There are 4 nested groupings, the coarsest first. Each group lies inside one group of the grouping before and may be the whole of it. The rows also spread widely along 13 directions, which tell nothing about the answers.
In the rows, zero is written as 128.
Known rows, each followed by its group in each grouping:
[118 138 125 141  87 118 156 143 104 172 181 150 150 118 121 121 133 123
 133 124 144 139 161 113  76 121 112 124 105 101 151 153]
mun j_931 j_673 nenar
[112 148 134 122  87 115 180 122 134 148 179 137  98 133 103 113 148 163
 111 118 167 145 141 148  64 117 125 141 150  82 129 132]
mun j_130 j_471 kevim
[117 121 106 122 134  92 107 147 144 148 132  67 201 134  81 154 106 111
 102 140 126 127 134  94  86 121  81  87 180  99 191 142]
Gofe j_315 j_972 lem
[112 164 143 133 144  80 107 154 132 126 111 114 109 204 108 179 152 152
 167 105 132  72 108 138  85 142 114 140 147 161  53  72]
Gofe j_418 j_62 vis
[115 138 137 136 136 130 114 141 141 164 108 197  77 129 153 133 157 128
 125 119  98 110 124 101  94 158 191 103  82 140 119 132]
mun j_771 j_527 Nise
[109 113 126  70 181 180 133 161 128 126  93  85  99 137 144  83 120  96
 151  99 172 106 109 147 184 142  74 159 130 122 138 155]
Gofe j_418 j_187 Furof
[120 157 175 125  81  85 159 106 126 135 167 102 103 143 114 138 128 191
 106 146 146 147 129 151  82  85 128 182 107 111 125 101]
Gofe j_474 j_364 Kifi
[129 207 133 104 162  85  77 111 166 149 129 121 160 157 102 169 124 148
 144 135 123 107 125 105 124  75 148 122 142 157 126 101]
mun j_512 j_361 zegof
[118 103  91 117 120 147 143 143 134 106 115 142 101 100 153  94 133 120
 167 132 137 134 119 118 156 121 175 133 170 138  65 142]
mun j_512 j_669 tanof
[143 176 159  82 123 145 117  79 185 124 160 153  87 165  82 112 167 165
  96 128 155 126 136 195 109 114 144 160 161 102 115 116]
mun j_771 j_508 Bagus
[116  20 132 171  78  79 120  95  89  72 137  96 168 134 130 150 141 162
 136 174  92 130 121 157 134 106 115 151 100 140 113 107]
Gofe j_315 j_972 vapo
[117 152 133 111  81 102 144 168  86 150 139 121 151  65 165 101 115 140
 177 127 131 159 128  65 136  85 194 154 125 131 112 128]
mun j_130 j_471 Pil
[ 97  61 169 140  93 106 183 147  90 118 133  74 103 146 124 119 171 166
 114  98 124 124 117 171  76 165 105 135 136  94 141 107]
Gofe j_418 j_62 val
[101 156 116 128 200 181 126 140 160 166 110 220  41 141 168  88 146  92
 119 135 139 106 128  99 130 146 148 125  38 127 165 171]
mun j_512 j_830 Miza
[139 106 112 158 158 121  87 105 149 113 109 175 124 158 129 164 135 127
 131 161  94 102 126 121 136 120 147 131  83 165 110 118]
Gofe j_474 j_364 kera
[ 91 110  88 122 100 123 172 136 115 192 114 110 116 105 145 169  85 126
 140  81 121 110 112 126 102 119  80  67 102 125 136 154]
mun j_512 j_669 sut
[142  61 152 172 117 114 115 141  96  78 130 136 149 156 129 143 174 157
 119 121  86 122 140 158 118 185 152 138 104 150 120  98]
Gofe j_474 j_487 rovus
[ 84 111 120 100 128 121 161 122 109 170  95  83  92  72 172 141  86 134
 130 112 116 132  95 104 150  86 129 108  91 138 147 140]
mun j_931 j_68 Kena
[145 127 105 107 170 185 134  54 156  93 151 156 114 159 101 134 138 148
  84 106 152 135 148 217 170 118 107 146 129 124 149 140]
mun j_130 j_36 gumu
[132  83  80 135  77 133 165 129 123 119 140 127 132  69 137 111  84 124
 113 165 135 166 132 107 132  94 132 141 138 117 118 165]
Gofe j_474 j_487 zafu
[ 97 107 159  78 134 167 118 187 131 140  88 120  57  91 200  56 114 104
 137 131 141 121 100 113 165 159 127 146  88 135 124 169]
mun j_130 j_36 goki
[143 118 119 128 121 166 167 135 116 128 153 161 116  89 136  77 137 125
 100 138 141 181 157 113 127 125 176 156 118  91 176 158]
Gofe j_474 j_806 nes
[147 150 171 145 101 121 105 113 122 137 146 198 102 166 121 158 159 168
 122 143 112 112 149 158  89 134 143 159  47 150 107 107]
Gofe j_418 j_187 pimel
[114  92 112  99 165 175 133 114 175 119 101 132  78  84 155  91 103 112
  47 155 130 148 121 128 172 133 132 110 113 116 201 187]
mun j_130 j_252 Zuvil
[115 111  82 140 148 131 159 162 111 112 124 114 133 149 117 139 125 119
 133  84 144 127 135 136 111 168 102 119 175 123  93 129]
Gofe j_315 j_281 guvi
[107 108 162 136 106 135 138 136 130 178 166 144 124 155 119 124 153 132
  92 113 135 104 147 154  62 167  56 102  65  84 209 160]
mun j_130 j_252 Mugiz
[ 97  74 136 117 122 153 143  81 169 135 108 165  11 121 163 104 149 151
 109 163 122 107  92 166 131 108 138 134  76 117 114 149]
mun j_512 j_361 tisi
[186 146 115 117  75 140 108  90 112 145 165 168 202  95 104 159 114 147
 130 135 106 160 165 133 133  77 162 139 115 132 146 128]
Gofe j_474 j_487 rovus
[138 108 115 108 134 153 124 183  80 105 113 110 167  94 164  81 119 103
 194 115 136 150 135  95 191 131 159 174 137 147 100 136]
Gofe j_474 j_364 kera
[109 147 204 110 141  74  74 156 146 112 138  82 139 182 108 118 184 150
 142 143 132  91 121 123  91 146 132 148 158 134 113  84]
mun j_931 j_68 Kena
[101  93 166 113  92 151 196 129 100 133 125 125  37 109 161  88 147 163
 113 119 148 145 112 164 116 134 137 171  87 100 124 133]
Gofe j_418 j_187 Furof
[147 118 128 130 110 117  97 101  87 154 126 116 207 129 118 223 100 149
 120  70  75 117 153 174 143 139  87  72  78 182 156 116]
mun j_931 j_68 Kena
[104 116 100 142 121 118 177 168  83 156 132 120 136  99 141 118 114 113
 153 114 144 140 133  77 109 116 123 134 115 109 143 147]
Gofe j_418 j_187 Furof
[103  64 157 146 161 112  89 148 128 103  83 114 102 168 156 140 152 130
 136 140  88  77  95 127 137 162 122 134  70 162 125 111]
Gofe j_474 j_487 rovus
[ 99  47 152 153  53  82 142 145 120 119 143 112 104 104 145 112 148 151
 111 167 109 130 115 126  76 145 129 116 132 108 110 135]
mun j_130 j_36 goki
[130 189 127 110 128 129 113 114 159 135 175 143 138 179  93 142 119 138
 121 122 177 106 151 168 109 113  61 150 118 127 122 138]
mun j_130 j_252 Mugiz
[107 136  96 122 189 124  97 124 111 136 134 117 187 174 113 131 134  95
 204 127 150  92 127  97 152  81  90 163 110 123 145 126]
Gofe j_315 j_972 lem
[117 124  51  93 178 172 125 140 139 131  95 144 125  94 146 105 105  82
 182 114 149 122 114  92 193  97 152 124 172 140  97 161]
mun j_130 j_471 kevim
[168 157 137  98 153 164  53 143 158 117 145 165 184 122 113  92 134 100
 112 157 133 136 167 119 169 139 138 137 125 139 176 162]
mun j_130 j_471 kevim
[135  67 165 137  97  79  93  75 138  98 134  77 170 154  93 173 140 169
  86 177  91 113 119 172 120  90  91 130 112 133 172 102]
Gofe j_418 j_62 vis
[103 143 155 134 108  52 134 139 128 112 146  80 142 147 105 140 154 178
 139 134 129 129 116 111  85 104 160 141 180 122 108  83]
mun j_130 j_471 kevim
[105  97  78 144 160 144 176 131 132  76 135 135  98 116 139  86 139 120
 124 130 153 147 131 130 155 132 159 143 160 123 104 147]
mun j_512 j_669 sut
[ 64 114 100 137 166  90 153 159 145 144  92 117  77 101 165 112 126 115
 144 148 126 117  88  35 109 103 181 112 146 115 124 137]
mun j_130 j_252 Zuvil
[149 101 126 108 104 146  93  55 159 163 158 158 167 154  78 168 146 132
 102 125 109 102 147 191 114 108  73  92 104 108 183 151]
mun j_771 j_527 Nise

New rows. What belongs after each?
[127  53 120 146  76 132 143  67  75 109 155 166 132 134 142 142 170 163
 199 109 110 114 125 190 145  94 142 161  99 133  62 104]
mun j_130 j_36 goki
[ 87 119 112 157 151 100 151 204  83 127 134 135 142  94 175  69 133  94
 163 132 132 148 132  28 131 141 183 146  96 125 147 152]
mun j_771 j_527 Nise
[127  96 131 126 100 146 171  82 137  90 162 143  90 132 114 114 161 172
  90 121 146 152 140 197 121 128 140 153 156 102 115 129]
mun j_130 j_252 Zuvil
[138  82 139  98 117 158 115  50 140 131 131 136 119 169 104 150 161 155
 150 119 121  90 113 207 141  85  99 155 105 115 126 111]
Gofe j_474 j_487 rovus
[116  98 201 111  82  85 116 113 124 162 148  84 147 140 115 127 163 164
 138 154 110 115 115 127  84  89 119 151 105  90 177 106]
Gofe j_474 j_364 Kifi
[ 99 118 122  98 124 138 168 180 122 157 124  82 104 122 135  91 122 111
 157 102 169 125 116 112 106 135  96 145 165  91 119 148]
Gofe j_474 j_364 Kifi
[110 105 105  98  99 120 174 168  96 147 124  49 158 101 124 121  98 126
 153  88 146 147 122 115 122 117  97 125 187 100 134 139]
Gofe j_474 j_806 nes
[158 176 209  97 121 134  57 158 134 144 126 140 143 181 114 143 166 157
 117 102 109 108 150 168  96 187 123 138 102 148 129  97]
Gofe j_315 j_281 guvi
[119 101 106 138 139 188 127 185 128 145 128 214  71  94 177  64 133  66
 126 144 143 123 150  96 126 187 131 119  65 129 123 197]
mun j_931 j_68 Kena
[137 126 216 125  65 106 106  99 137 149 176 157 114 149 115 124 189 179
  99 158 108 125 148 170  70 127 145 145  81 110 153 112]
mun j_931 j_673 nenar
[117  96  92 100 177 145 133 103 153 122  91  87 122 130 111 165 129 130
  99  82 110 120 114 164 156 140 129  77 195 140 141 126]
mun j_931 j_673 nenar
[112 127 111 154  68  77 188 162 114 128 177  98 138  99 115 107 111 143
 108 161 155 169 140  78  59 103 137 149 162  83 135 138]
Gofe j_474 j_487 rovus
[120 111  62 127 134 161 173 101 123  86 166 134 131 115 129 105  84 118
 120 132 184 154 149 164 178  92  78 166 126 124 112 172]
mun j_130 j_36 gumu
[156 114 147 145 120 131  86 165 124  97 125 151 142 175 118 148 143 136
 117 115 110 109 154 168 119 200 109 131 114 166  92 118]
Gofe j_474 j_806 nes
[158 184 145  69 111 162  72 117 159 162 150 160 159 126 114 111 118 116
 151 144 150 116 150 140 150  91 113 143 106 132 137 156]
mun j_512 j_669 sut
[156 137 152  85  79 123 127 121 142 163 130 103 146  77 112 134 127 160
 102 135 106 168 133 115 107  99 186 119 178 102 159 120]
Gofe j_474 j_364 Kifi
[101  99 160 120 113 136 128 146 110 127 125 141  86 113 181  89 135 136
 143 143 125 123 118 121 141 129 139 160  57 130 128 145]
mun j_130 j_36 gumu
[ 80 151 127 115 158  93 113 148 107 136 101 106 115 167 160 143 124 133
 223 102 144  71  90 107 157  88 116 164  93 171  59  98]
mun j_130 j_471 Pil
[146 188 130 101 173 173 125 159 125 168 140 152 149 130 111 112 142 114
  97  84 140 156 169 113 105 167 152 121 128  97 214 145]
Gofe j_315 j_972 lem
[148 142  95  95  90 171 109 140 152 175 132 177 132  79 140 115  92  97
 129 140 130 132 147 115 132 118 123  94 111 128 126 185]
mun j_512 j_669 sut
[ 95  79  96 165 144 124 180 109 102 103 130 145  81 121 150 138 139 142
 123 112 123 133 123 143 131 134 149 127 106 140  99 124]
mun j_931 j_68 Kena
[159 132 138 133 126 142 110 126 152 108 132 188 105 103 124 102 153 134
  88 181 117 154 149 107 124 128 203 149 124 126 139 138]
Gofe j_418 j_187 Furof
[139 186 102 126 167 102 115  71 123 124 158 116 202 150 101 171  92 145
 144 138 139 131 140 112 165  25 120 177  82 148 173 110]
Gofe j_474 j_487 rovus
[129 120 157 117 168 125  75 166 111  97  74 108 133 151 155 147 124 132
 137 122  99 100 119 132 179 161 128 145  79 195 118 110]
Gofe j_418 j_187 pimel
[128 119 105 143 142 105  85 117 149 110 125 175 130 130 133 112 132 104
 175 217 127 101 119  67 145  55 158 173  97 144  93 134]
Gofe j_418 j_62 val
[106 144 124 101 133  90  76 114 176 102 104 125  98 134 147 121 101 130
 157 194 137 102  94 101 173  62 147 167 117 173  52 126]
mun j_771 j_527 Nise
[133  62  55 150 107 129 121 160 107 109 108 149 168  74 144 132 111  92
 157 122  91 138 136  90 154 151 163  82 167 151  82 156]
mun j_771 j_508 Bagus
[143  85 116 136  48 146 129 151 118 150 172 183 155  85 131  83 153 106
 158 159 127 139 160 111  93 134 142 114 130  94 116 172]
mun j_512 j_669 sut
[157 126 144 143 146 145  92 134 129  98 116 188 117 128 140 127 142 136
 103 159 105 135 149 128 152 151 176 151  79 166 125 128]
Gofe j_418 j_187 Furof
[142 143 136  58 141 181  92 107 181  98  96 156  54 117 147  92 135 142
 137 146 151 124 108 171 195 109 176 170 157 155  59 133]
mun j_130 j_471 kevim
[124 102 120 169  89 110 168 173  90 154 153 154 135 111 127 129 140 126
 117 124 121 143 153  96  62 162 130 109 107 105 147 144]
Gofe j_418 j_187 Furof
[146 140 136 147 178 111  58 123 164  66 125 143 161 190 101 163 146 141
  86 139 110 102 147 161 151 169 126 126 128 186 124 107]
mun j_130 j_471 Pil
[130 129 119 137 124 109  90 112 177 146 102 155  95 172 111 195 112 139
 100 147 103  84 117 147  89 131  94  97 101 157  96 125]
Gofe j_474 j_806 nes
[107 126 108 155 168 109 132 161  82  93 148 133 155 155 151  89 143 110
 223 141 157 113 127  75 160  90 142 213  91 139  92 115]
Gofe j_474 j_487 rovus
[131 190 177  88 114 145 135 150 155 165 149 133  86 124 130  87 116 143
  79 146 160 145 141 124  92 126 119 168  84 102 178 151]
Gofe j_474 j_487 zafu
[142 131  99 116  93 116  82 134 181 160 151 160 148 129  86 147 124  98
 124 166 138 100 146 113  75 125  97  82 181 120  95 159]
mun j_931 j_68 Kena
[ 86  83 124 140 154 113 154 184  91 128 106  81 134  94 167 112 118 110
 115 105 108 139 123  85 139 163 136 101 114 135 175 149]
mun j_931 j_673 nenar
[103 126 126 154 117  79 111 200 111 124 119 125 142 139 145 133 140 124
 169 121 119 104 123  79  97 162 143 118 140 156  73 116]
mun j_130 j_471 Pil
[102  73 106 146 163 104 111 134 113  77 112  98 148 120 152 124 113 111
 140 154 118 117 117 106 182 117 121 135 112 164 119 134]
mun j_931 j_68 Kena
[115 146 141 138 121  98 116 143  94 112 135 140 130 136 160 133 123 143
 171 132 127 121 133 120 151 111 147 170  73 177  73 112]
mun j_931 j_673 nenar
[101  72 123 131 131  99 154  61 116 115 129  95 137 131 116 147 158 165
 136 114 105 128 104 151 142  77 159 129 138 115 147 102]
mun j_771 j_527 Nise
[126 109  41 138 158 147 134 173 115 100  99 130 148  84 158 117  51  71
 136 147 143 138 132  81 191 120 104 129 118 167 110 182]
Gofe j_418 j_62 val
[ 96 110 124  94 153 124 110 169 159 162  91  85 125 104 135 113 106  95
 101 125 115 113 108  85 128 151 105  76 140 113 181 168]
mun j_771 j_508 Bagus
[143 166 121 128 126 123 123 174  97 120 156 132 178 120 135 101 101 115
 152 135 151 155 163  90 145 116 129 176 104 140 135 142]
Gofe j_474 j_806 nes
[179 142 161  89  82 159 116 132 157 108 137 144 115  72 119  92 121 150
  38 171 124 188 157 151 129 140 182 143 149 121 162 152]
Gofe j_418 j_62 val
[106 176  96  83 148 174 166 152 150 189 116 143  70 119 138 120  97 105
 108  64 166 125 128 138 117 152  99 101 123 116 135 173]
mun j_771 j_527 Nise
[137 104 135 144 105 108 124  80 164  95 160 132 120 131 108 123 107 151
  56 212 133 151 142 142 124  80 107 164  87 116 169 152]
Gofe j_474 j_806 nes
[ 90 154  69 132 223 125 159 160 115 111  78 106 110 118 158 145  97 121
 136  71 132 136 110  87 178 135 167 115 144 168 126 121]
mun j_130 j_471 kevim
[113  84 121 111  76 102 143 131 108  99 134  58 160 119 122 128 119 152
 152 120 136 136 118 164 146 114  92 129 182 134  88 123]
mun j_512 j_830 Miza
[128  97 124 145 111 126 102  81 116 144 139 168 149 162 127 178 141 142
 153 116 104  83 130 172 132 107  91 119  51 153 125 124]
mun j_130 j_471 Pil
